All groups share one centre, and each spreads out both ways along 9 directions, with some noise.
(in the rows, 100 means zero)
Known rows, each followed by its group:
67 126 135 78 54 99 112 78 111 74 91 100 90 131 78 103
zad
114 127 118 76 96 70 69 98 97 90 111 106 54 100 114 138
zad
60 105 99 103 118 138 83 99 121 81 98 93 53 80 105 101
gukid
123 96 67 107 88 95 73 129 98 89 126 98 112 112 112 105
zad
159 110 95 96 140 84 102 90 112 97 63 118 88 92 137 97
zad
74 127 105 85 106 81 81 101 102 104 48 120 115 101 88 166
zad
136 135 148 63 77 82 126 95 74 61 114 94 89 140 96 93
lekur
68 122 66 105 125 113 83 126 109 83 97 100 88 86 101 156
Gifi
147 124 111 125 115 102 113 93 88 117 117 122 114 121 112 101
gukid
91 106 97 85 122 99 84 88 115 111 105 85 39 70 135 109
zad
119 87 68 115 91 81 36 105 113 106 105 118 96 62 92 110
lekur
128 100 60 120 98 120 124 100 117 97 113 92 113 86 98 66
Gifi
92 126 173 91 98 146 105 68 92 120 94 88 68 117 114 88
lekur
120 130 72 80 122 91 101 128 91 123 54 88 139 101 117 167
zad
132 142 115 133 108 128 101 77 99 118 148 108 67 90 98 93
gukid
138 109 74 97 115 80 93 105 116 82 47 121 120 92 108 116
zad
123 108 80 104 145 95 117 130 98 73 56 119 123 114 120 127
gukid
144 137 82 111 144 123 130 132 106 72 60 108 128 137 135 127
gukid
106 175 74 109 137 149 95 121 103 88 92 94 86 96 105 171
lekur
108 85 93 121 147 93 101 119 86 108 120 114 95 104 132 111
Gifi
85 91 121 124 109 114 68 84 94 120 162 103 42 68 102 87
gukid
140 78 92 77 123 79 115 118 97 142 80 79 119 124 171 94
lekur
69 118 168 78 95 100 117 66 96 83 117 102 38 120 105 89
lekur
127 111 75 93 85 85 33 105 94 107 103 98 91 56 85 125
gukid
142 104 109 76 106 89 100 93 89 98 91 85 79 74 108 81
Gifi
128 130 111 74 99 75 33 105 88 90 132 97 34 83 116 142
zad
110 107 63 114 128 107 57 91 136 133 87 106 67 67 147 118
Gifi
90 96 148 136 113 125 105 80 100 126 84 130 118 128 109 92
zad
132 110 88 101 156 104 142 130 87 91 88 99 119 126 136 117
gukid
78 65 124 90 97 79 126 115 76 115 88 100 152 149 109 96
lekur
109 106 89 104 75 84 88 94 104 78 89 118 116 89 61 102
lekur
106 124 119 99 125 90 95 105 96 114 99 114 90 137 142 143
Gifi
80 133 110 79 89 113 70 70 125 77 85 95 38 56 79 112
lekur
88 106 129 109 72 107 101 58 114 81 92 118 84 83 56 67
Gifi
92 108 73 79 110 117 92 133 88 83 128 61 73 88 113 118
lekur
123 89 112 121 160 93 101 116 75 90 125 121 76 88 121 105
Gifi
90 115 86 83 108 72 117 113 96 48 125 103 62 83 80 122
gukid
120 91 49 129 63 90 83 102 134 111 105 112 139 109 95 84
Gifi
71 114 86 79 128 83 93 71 146 100 65 105 37 64 129 124
lekur
135 141 124 73 124 105 159 90 81 111 78 85 101 117 116 111
zad
92 105 61 89 77 107 144 115 110 68 78 83 141 105 65 92
zad
107 112 80 90 83 79 52 107 97 82 119 99 70 71 81 126
gukid
156 113 92 79 111 61 90 105 104 94 95 103 85 104 138 109
lekur
99 85 95 122 129 138 128 96 114 71 103 100 77 80 97 53
gukid
83 124 104 114 109 146 100 68 119 143 93 87 73 59 96 96
gukid
65 111 122 110 114 109 126 97 102 107 99 107 103 139 112 124
Gifi
61 129 118 86 120 111 121 102 102 94 79 100 90 122 112 150
Gifi
52 97 132 85 91 87 120 115 83 109 97 98 132 161 103 130
Gifi

New rows. What belongs after each?
95 113 99 135 147 163 100 87 110 121 101 94 65 62 111 86
gukid
112 131 117 119 113 143 119 94 118 107 71 109 123 147 130 105
gukid
152 124 94 73 80 79 71 83 112 112 85 92 87 93 122 104
Gifi
113 98 30 66 72 86 98 114 150 75 46 76 122 110 132 98
zad
128 122 94 76 71 73 74 110 87 110 115 86 106 110 102 127
gukid
95 122 91 76 88 95 59 102 113 103 59 99 99 100 108 146
zad
49 102 61 119 116 110 101 110 121 91 78 111 115 82 77 137
lekur
65 103 111 93 54 108 53 101 120 98 115 94 87 134 110 112
zad
59 52 117 112 116 109 87 106 106 64 112 120 71 111 107 72
gukid
57 78 111 105 109 76 149 97 98 72 138 113 82 119 94 84
lekur
81 134 100 71 119 67 127 113 90 98 79 101 99 122 111 169
gukid
117 81 66 113 135 112 106 98 120 82 90 105 73 44 104 68
zad
66 85 107 101 151 108 159 88 103 109 73 103 93 83 108 89
gukid
125 103 128 116 132 127 132 87 96 125 100 100 98 111 131 76
zad
78 78 107 130 151 138 114 87 112 108 77 115 87 75 110 76
gukid
94 100 119 78 99 90 129 70 114 90 91 95 64 92 108 72
lekur
102 142 104 115 110 116 137 114 94 71 123 108 101 141 101 126
Gifi
74 103 124 73 99 101 90 106 88 112 108 77 81 113 117 117
Gifi
103 66 87 58 114 88 154 123 90 104 102 57 108 118 144 71
lekur
129 136 106 128 122 106 113 99 98 76 109 132 90 114 99 117
gukid
75 119 48 68 75 73 139 130 103 67 84 80 140 110 69 145
zad
64 89 66 120 120 112 117 118 96 92 89 100 127 66 56 117
zad
132 145 120 115 92 128 120 84 109 124 84 107 127 142 119 103
gukid
139 117 100 56 89 100 119 115 86 84 86 65 111 105 109 94
lekur
87 125 104 92 84 129 64 100 115 98 100 87 79 107 113 117
gukid
117 149 113 64 104 104 120 103 93 77 84 80 80 106 104 126
Gifi
133 108 78 94 102 87 69 112 88 105 117 90 88 67 94 115
gukid
70 93 134 100 98 113 113 91 110 123 67 109 122 157 131 100
gukid
69 84 120 82 65 100 97 86 101 109 136 75 72 103 98 69
gukid
109 118 89 85 101 141 109 109 108 110 95 63 98 108 126 95
gukid
93 111 111 98 68 96 126 82 114 103 78 106 131 134 90 90
Gifi
65 142 119 98 93 114 115 65 113 116 110 91 60 86 86 122
gukid
152 162 85 86 104 113 99 81 125 98 88 89 61 93 131 113
Gifi
63 101 139 95 109 86 96 120 71 109 128 106 93 149 117 141
Gifi
128 117 64 87 96 67 123 130 88 71 111 98 121 116 97 126
zad
102 128 81 93 91 107 128 89 134 118 63 91 120 127 122 112
Gifi
113 108 114 96 120 148 122 65 129 115 63 80 73 74 126 51
zad
106 130 97 109 112 116 133 99 99 56 105 111 92 94 67 104
Gifi
106 110 62 115 112 92 90 112 124 118 81 112 118 113 129 135
Gifi
110 131 120 131 102 150 100 105 82 99 119 106 113 116 78 106
lekur
100 95 77 62 60 66 66 114 94 79 117 78 86 79 81 113
gukid
90 166 61 84 61 131 115 95 142 85 80 71 102 115 97 133
Gifi
100 89 78 99 130 103 106 105 99 88 99 97 82 57 93 94
gukid
86 105 109 75 56 80 94 79 96 115 129 80 82 88 82 94
gukid
81 84 78 100 80 81 136 111 124 81 94 105 129 153 117 89
zad
123 119 100 109 147 131 144 100 72 110 89 87 109 54 73 99
zad
56 75 86 120 89 101 60 113 114 106 125 110 98 122 118 112
zad
86 130 127 113 103 116 154 113 84 76 133 107 109 161 98 115
Gifi
127 139 69 102 89 99 138 87 138 103 49 107 139 126 111 113
Gifi
92 75 122 106 96 90 129 97 95 73 130 108 89 133 105 63
gukid
119 143 103 116 125 148 135 88 103 93 120 87 66 93 111 87
lekur
89 96 112 125 162 129 150 103 104 91 97 114 83 113 126 90
gukid
72 141 117 95 134 81 168 90 92 86 118 109 69 116 100 138
gukid
70 44 102 96 95 61 59 97 103 108 61 122 117 78 86 96
gukid
134 117 83 91 126 139 122 101 104 119 58 71 117 72 116 88
zad
53 112 120 77 77 107 139 127 74 85 119 74 125 159 92 124
Gifi
63 112 123 103 98 155 115 98 96 105 102 76 96 95 85 93
lekur
104 103 122 97 113 65 101 115 80 108 110 122 110 151 129 142
gukid
121 116 134 58 86 97 84 84 96 94 100 77 56 93 118 87
lekur
128 109 111 128 142 116 110 101 83 122 62 124 131 85 93 116
zad
92 120 120 83 83 89 93 91 94 60 130 99 57 97 75 103
lekur
120 92 121 54 84 99 120 109 75 96 106 59 107 116 111 72
lekur
101 100 71 97 105 131 87 102 121 87 62 87 99 61 90 87
gukid
85 52 106 107 79 114 74 88 121 113 58 102 123 93 99 56
gukid
82 118 128 88 89 117 143 118 77 104 151 71 102 168 127 108
Gifi
112 120 87 89 113 108 96 114 96 107 114 81 84 97 119 122
gukid
111 75 92 105 88 99 101 99 102 121 119 88 108 105 111 67
Gifi
73 140 111 77 94 99 122 81 100 136 94 75 84 98 104 135
gukid
85 116 50 119 63 138 129 85 145 93 91 88 127 98 74 74
Gifi
103 111 112 95 140 90 164 83 118 102 90 109 80 125 145 95
lekur
